The groups are shells around one centre, one inside the other: the same stretched ball of 5 dimensions in 7 sizes.
Known rows, each followed by its group:
[-39.2 -27.1   7.3   0.8   0.3  19.8 -45.5 -37.5 -28.4 -25.4  18.1 -54.5
 -18.0 -17.9 -19.9  13.7]  J515
[-38.3 -27.5   3.1  -5.7   1.8  18.7 -47.1 -31.3 -34.2 -26.1  18.0 -48.3
 -15.5 -20.7 -15.2  14.5]  J679
[-48.8 -26.1   1.3 -19.1  -0.8  -6.0 -56.2 -20.9 -64.5 -21.0  -5.4 -25.7
  -4.1 -18.6  -8.6   4.4]  J824
[-24.5 -14.9 -12.2  -1.5   7.0  15.3 -36.4 -35.9 -47.4 -15.9  -2.0 -47.9
 -11.7 -20.5  -1.4   7.6]  J218
[-16.8 -62.8 -47.3 -15.8   3.8  17.1 -45.7  -2.4 -60.5 -12.8  29.9 -36.9
 -34.5 -16.7   7.3  -0.8]  J57
[-36.6 -36.3   4.1  -5.4   1.7  25.0 -50.3 -24.2 -28.5 -29.9  30.9 -50.4
 -21.8 -21.9 -19.4  16.3]  J739
[-42.0 -18.8  20.9   6.0  -0.6  13.2 -49.1 -36.8 -33.8 -25.7   5.6 -52.3
 -14.3 -16.6 -26.6   9.7]  J57
[-48.9 -63.8 -19.8 -24.1  -7.5 -10.8 -63.8  -3.0 -73.1 -16.2  13.7 -20.4
 -22.6  -9.2  -8.0  -6.1]  J824
[  7.3   5.8 -13.7  12.0  24.1  67.8 -15.3 -46.4  -1.4 -28.8  31.5 -79.9
 -17.9 -41.1   2.7  34.2]  J739
[-25.7 -38.1  12.9  -7.5   8.3  34.0 -61.0   5.9 -35.1 -39.4  39.9 -42.3
 -25.3 -32.2 -23.7  16.9]  J916
[-13.1 -41.3 -16.5   7.4   6.9  40.2 -37.9 -23.5 -23.5 -23.1  38.5 -63.9
 -35.9 -20.9 -12.0  12.2]  J739
[-11.0 -30.8  12.2  14.3   9.8  36.2 -51.9  -2.0 -35.6 -30.6  26.2 -55.3
 -32.7 -25.8 -26.9   6.4]  J916
[-41.2  -7.0  29.5  -5.5   6.4  23.4 -52.5 -28.2 -29.2 -37.1  13.3 -46.5
  -4.2 -30.9 -23.7  23.1]  J218
[-10.2 -11.2 -18.6  14.2  10.3  36.4 -21.1 -53.1 -22.5 -14.4  11.0 -71.7
 -21.3 -20.7  -1.6  14.0]  J824
[-21.8 -16.4 -11.3   3.7   6.9  20.2 -34.5 -38.3 -41.2 -16.0   2.6 -54.0
 -15.8 -19.8  -4.4   8.1]  J679
[-17.9  15.8  19.2   0.3  19.7  49.5 -33.8 -39.3 -11.9 -39.0  18.2 -61.7
  -1.0 -44.1 -10.2  36.4]  J679
[-23.6   9.7  26.5  -3.4  17.0  38.3 -45.0 -24.3 -26.5 -39.9  12.5 -49.8
  -0.6 -42.3 -15.5  29.6]  J57
[ 10.8 -11.3 -24.4   7.5  23.5  70.6 -19.3 -32.9  -4.3 -29.3  45.0 -76.7
 -26.8 -40.7   4.4  32.1]  J824
[ -2.0  -0.3   8.3  20.3  17.3  50.1 -30.8 -32.5 -17.4 -28.6  17.4 -71.4
 -21.1 -32.5 -15.4  19.3]  J57
[-29.3 -49.4  -6.4   5.7  -1.7  17.7 -49.6 -19.4 -39.9 -19.6  24.2 -52.4
 -34.1 -11.2 -20.8   0.6]  J515
[-11.9 -13.2 -24.0 -11.5  16.2  38.7 -30.7 -29.7 -33.3 -24.2  21.6 -51.3
 -11.8 -35.2   9.8  23.7]  J679
[  8.4  13.9  -5.9  14.1  26.2  71.5 -15.1 -47.6   2.3 -32.0  30.0 -81.8
 -15.0 -44.3   0.3  37.4]  J739
[-29.3  32.4  30.9   0.6  17.0  35.9 -33.0 -54.0 -17.4 -36.1  -4.0 -58.2
  12.2 -41.3 -11.6  35.1]  J916
[-19.0 -53.3 -24.6 -13.7   5.7  15.2 -55.6   9.8 -65.1 -20.4  23.5 -30.9
 -29.6 -21.6  -3.4  -1.2]  J57
[-44.5  -8.7  32.8  -3.4   4.6  24.1 -52.6 -32.1 -23.9 -37.9  16.3 -49.5
  -5.7 -29.2 -27.4  24.1]  J515
[-16.1  20.5  18.7   0.9  20.1  40.4 -35.2 -34.9 -26.2 -34.8   3.3 -54.9
   2.5 -42.6  -7.8  29.3]  J515
[  8.3   0.7  -3.7   3.1  27.1  66.7 -30.6 -16.4 -14.8 -37.8  36.2 -64.4
 -17.2 -48.8  -1.7  33.1]  J515
[-23.3  -5.0  20.1  12.6   8.9  27.0 -43.1 -31.1 -32.0 -27.6   4.0 -57.1
 -14.0 -25.4 -22.3  12.5]  J218
[-34.9 -44.2   4.7 -12.8   2.5  13.2 -64.0   4.6 -54.8 -30.3  23.1 -31.1
 -21.9 -23.4 -19.0   5.7]  J57
[-26.6  28.4  37.4  -2.4  19.5  40.7 -41.0 -36.9 -19.2 -43.0   4.6 -53.0
   9.9 -46.8 -15.8  36.8]  J824
[-11.9 -24.5 -34.9 -12.4  13.2  30.9 -31.7 -25.5 -43.1 -18.2  19.4 -47.6
 -16.7 -29.1  12.7  15.5]  J679
[-24.4 -36.6 -19.0 -23.0   9.4  18.8 -52.6   0.5 -58.5 -26.0  21.6 -29.0
 -15.7 -30.2   2.0  11.1]  J739
[ -4.8 -21.7 -43.5 -10.7  16.3  43.2 -22.7 -34.7 -30.3 -18.2  28.3 -57.2
 -18.6 -32.1  18.1  22.5]  J916
[-25.7   6.4  -8.5  -8.1  13.2  32.1 -25.8 -55.6 -24.3 -23.8   6.5 -56.7
   1.1 -32.9   5.5  29.0]  J916
[-28.6 -54.6  -8.6  -6.8   1.2  19.2 -57.4  -0.6 -47.6 -25.5  32.4 -40.7
 -32.2 -18.6 -17.0   3.7]  J679
[-26.4  14.4  46.2  10.3  15.1  45.9 -44.9 -34.0  -8.3 -45.0  17.6 -63.2
  -4.2 -40.5 -30.9  32.9]  J515
[ -7.6 -39.7 -15.4  -6.8  13.9  43.1 -47.5   3.1 -36.5 -31.2  42.3 -47.8
 -30.4 -33.5  -6.5  16.0]  J218
[-29.9  10.1  36.0  12.8  10.3  34.6 -40.7 -44.5 -15.2 -35.2   6.9 -63.7
  -5.4 -31.1 -27.0  24.8]  J218
[-33.4  -5.2   7.1 -12.5   9.0  11.0 -48.4 -22.5 -54.8 -26.0  -5.9 -34.0
   0.3 -29.5  -5.9  12.9]  J824
[-23.7 -23.8  31.0  15.3   6.9  37.1 -54.4 -13.1 -21.8 -37.2  28.9 -59.8
 -27.3 -26.4 -37.0  14.2]  J916
[ -4.6  -4.2  14.4   6.3  19.9  47.3 -44.3  -7.4 -30.2 -36.7  21.7 -54.2
 -16.8 -40.8 -15.4  20.9]  J739
[-40.0 -34.3  -1.8  -3.3  -1.6  11.1 -47.6 -32.0 -40.8 -20.7  13.0 -47.2
 -19.0 -14.4 -15.4   7.2]  J218

New rows. What belongs after each?
[-24.5 -32.6 -24.0  -2.6   3.8  20.9 -35.0 -36.5 -38.8 -14.9  15.8 -53.4
 -22.0 -17.0  -1.0   8.7]  J218
[-37.9 -43.3  13.9  -2.0  -1.4   6.8 -64.8  -1.0 -55.4 -27.1  14.2 -35.5
 -24.6 -16.4 -27.8  -1.1]  J515
[-11.7  18.7  35.3  24.0  18.5  61.9 -29.5 -50.0   9.0 -40.6  24.0 -82.6
 -12.0 -39.4 -27.2  36.0]  J824
[-27.8   2.7  18.8  -8.0  14.0  30.8 -46.0 -24.5 -33.2 -36.2  10.3 -45.2
  -0.8 -38.3 -11.9  25.7]  J218
[-31.2  -7.8   2.6 -12.2  10.6  29.7 -40.7 -34.3 -29.3 -31.1  17.1 -48.1
  -4.3 -33.6  -5.2  26.5]  J218
[-26.6 -43.1  -2.7   5.0   2.1  32.2 -45.8 -24.1 -23.6 -26.4  36.9 -59.7
 -32.7 -18.4 -20.9  12.3]  J824
[  0.5 -56.8 -35.6  -6.8  12.3  36.5 -48.0  15.0 -52.5 -22.2  41.3 -42.6
 -40.4 -27.1   0.3   3.4]  J739
[-33.4 -28.4  25.2   4.1   3.4  23.8 -58.4 -11.6 -34.3 -34.3  22.2 -48.2
 -21.8 -23.8 -31.8  11.1]  J218
[-22.0  19.4  29.8  22.5  12.4  40.3 -28.5 -60.4  -7.5 -29.8   1.5 -75.6
  -6.3 -29.3 -22.9  25.2]  J824
[-17.1 -12.0  -2.1  -4.5  14.9  48.3 -35.5 -31.2 -14.7 -34.2  34.6 -60.2
 -14.7 -37.0  -6.3  31.0]  J57
[-42.9 -28.8  22.9  -5.1   0.7  11.4 -61.7 -12.2 -45.3 -31.9  13.3 -38.1
 -15.0 -21.9 -27.6   9.0]  J218
[-29.4 -22.0 -17.2  -8.1   5.3  18.2 -36.5 -38.4 -40.8 -17.8   9.2 -48.5
 -12.6 -21.2   0.7  12.9]  J679
[-11.4 -63.2 -44.8 -11.2   6.0  28.5 -43.7  -2.2 -49.1 -16.7  40.7 -44.6
 -39.0 -19.5   3.9   3.7]  J515
[ -7.5  -2.4  19.1   4.8  20.9  60.4 -41.5 -16.1  -9.8 -44.0  38.2 -63.0
 -16.5 -45.5 -18.0  33.7]  J515
[-21.5   9.2  22.9  13.4  12.4  33.2 -36.5 -41.9 -24.0 -29.3   1.3 -62.2
  -7.4 -30.1 -19.0  19.7]  J218
[ -7.6 -57.5 -64.4 -16.9   8.0  24.3 -33.9 -11.9 -56.6  -8.5  30.3 -42.2
 -33.4 -19.1  20.2   2.9]  J824
[-22.0  -1.9   5.3   9.9   9.2  25.6 -33.9 -43.7 -32.4 -21.2  -0.8 -59.4
 -11.0 -23.7 -11.2  13.2]  J218
[-15.1 -27.1 -20.9   3.0   9.0  40.1 -29.5 -39.4 -20.3 -21.1  30.4 -65.4
 -25.4 -23.8  -2.8  18.5]  J739
[-23.7  -9.9  24.4  -7.2  15.4  46.6 -51.7 -10.9 -19.0 -46.0  36.3 -50.2
 -11.2 -43.3 -20.6  32.4]  J824
[-37.0 -71.9 -15.7  -3.3  -7.9   3.9 -59.8  -4.5 -55.8 -16.3  27.3 -39.6
 -40.1  -4.5 -20.5  -8.9]  J824
[ -0.8 -11.4  -8.1  16.0  15.8  48.8 -28.0 -32.8 -20.0 -24.0  22.6 -70.4
 -25.5 -29.4  -8.0  17.2]  J679
[-11.6  13.2  -4.2   5.0  17.7  41.3 -22.2 -52.2 -21.3 -23.9   4.4 -65.0
  -4.1 -34.6   1.8  26.2]  J218
[-26.7   3.1  43.7   7.6  12.8  33.4 -54.6 -15.3 -28.9 -41.8  10.5 -50.5
  -7.9 -36.5 -31.9  20.9]  J824
[-32.5  10.4  38.4  -3.8  14.2  34.1 -50.3 -25.4 -24.7 -43.2  11.5 -48.0
   2.0 -41.2 -22.8  30.4]  J739
[-26.1 -58.4 -13.4  -8.4   1.3  12.5 -60.4   8.6 -60.7 -22.2  25.7 -33.6
 -33.1 -17.0 -14.1  -3.2]  J218
[  0.6  10.6 -24.6  -7.9  25.6  55.9 -17.2 -42.8 -19.0 -27.1  20.8 -62.2
  -4.2 -45.6  18.0  36.0]  J824
[-40.6 -28.2  -9.5 -11.1   0.7  13.3 -42.2 -39.2 -38.4 -20.5  13.1 -46.2
 -12.2 -18.5  -6.1  13.8]  J739
[-42.2   8.7  52.5   4.0   8.4  30.5 -52.9 -34.3 -16.7 -44.2  11.0 -54.1
  -0.2 -34.9 -35.3  28.9]  J916
[-35.8 -31.8  -3.2 -21.4   6.3  20.4 -54.2 -10.6 -44.8 -31.4  25.4 -34.0
 -12.0 -30.1  -7.2  18.2]  J739
[-31.2  28.8  35.8  -2.3  17.7  44.7 -35.6 -50.9  -6.6 -43.2  10.8 -60.5
  10.3 -45.4 -15.5  42.7]  J824
[-10.4 -15.6  13.6  11.1  15.1  59.7 -38.9 -24.7  -2.3 -39.7  45.5 -71.5
 -26.0 -36.6 -22.3  30.0]  J824
[-36.9 -45.2   7.5  -2.7  -0.8  17.0 -58.5 -10.5 -40.8 -28.3  26.8 -44.0
 -27.1 -17.8 -25.1   6.5]  J218
[-16.7 -71.2 -37.1  -9.0   2.2  25.7 -50.1   2.3 -48.3 -18.6  44.7 -44.0
 -43.4 -16.1  -4.6   0.9]  J916
[-25.2  16.0  41.3  18.5  12.3  37.0 -40.1 -42.8 -15.4 -35.8   2.8 -66.0
  -5.7 -32.3 -29.6  23.4]  J739
[-27.7 -59.8 -34.0 -15.8   0.8  18.8 -47.4 -12.1 -47.4 -18.4  35.4 -41.1
 -31.3 -16.8  -0.8   6.2]  J916
[-29.8 -10.0   8.3  -6.6  10.4  39.1 -39.9 -36.6 -15.8 -35.1  28.3 -56.7
  -9.4 -34.2 -11.7  30.7]  J739
[-54.7 -29.9  32.4  -4.8  -4.3   3.5 -65.5 -18.1 -44.1 -32.4   9.7 -37.3
 -12.7 -17.4 -34.5   8.0]  J916
[  7.3  14.9  -0.9   8.0  28.2  74.0 -19.9 -39.0   2.0 -37.7  35.0 -76.7
 -11.9 -49.9  -0.3  41.8]  J739
[ -0.1 -47.6 -52.7  -0.8   9.5  28.3 -31.0 -15.9 -52.1  -7.6  22.5 -51.7
 -36.2 -17.6  11.9  -0.8]  J739
[-16.1 -66.0 -34.0 -17.4   5.8  23.5 -55.4  14.9 -58.3 -22.5  40.9 -33.3
 -36.8 -22.7  -1.4   2.3]  J739
[ -4.6  19.8   5.9  13.4  22.0  61.2 -17.9 -56.7   1.4 -32.0  20.1 -79.3
  -7.8 -41.0  -5.0  37.1]  J515
[-38.5 -35.0   7.0  -0.5  -1.7   4.2 -55.8 -17.5 -53.6 -21.1   4.7 -39.9
 -20.1 -13.8 -21.3  -0.8]  J218
[  0.4 -22.3 -37.6  -9.9  19.0  44.7 -28.9 -19.1 -36.7 -21.8  28.8 -52.4
 -20.5 -35.7  14.6  20.0]  J218
[ -7.6 -30.9 -27.9  -2.3  12.8  43.6 -31.7 -25.3 -26.8 -22.7  35.1 -59.6
 -27.1 -28.7   2.4  18.4]  J679
[-40.1 -28.2  -1.2  -5.5  -0.6   4.7 -48.5 -30.0 -50.4 -18.8   1.9 -41.3
 -13.7 -15.1 -12.4   4.2]  J679
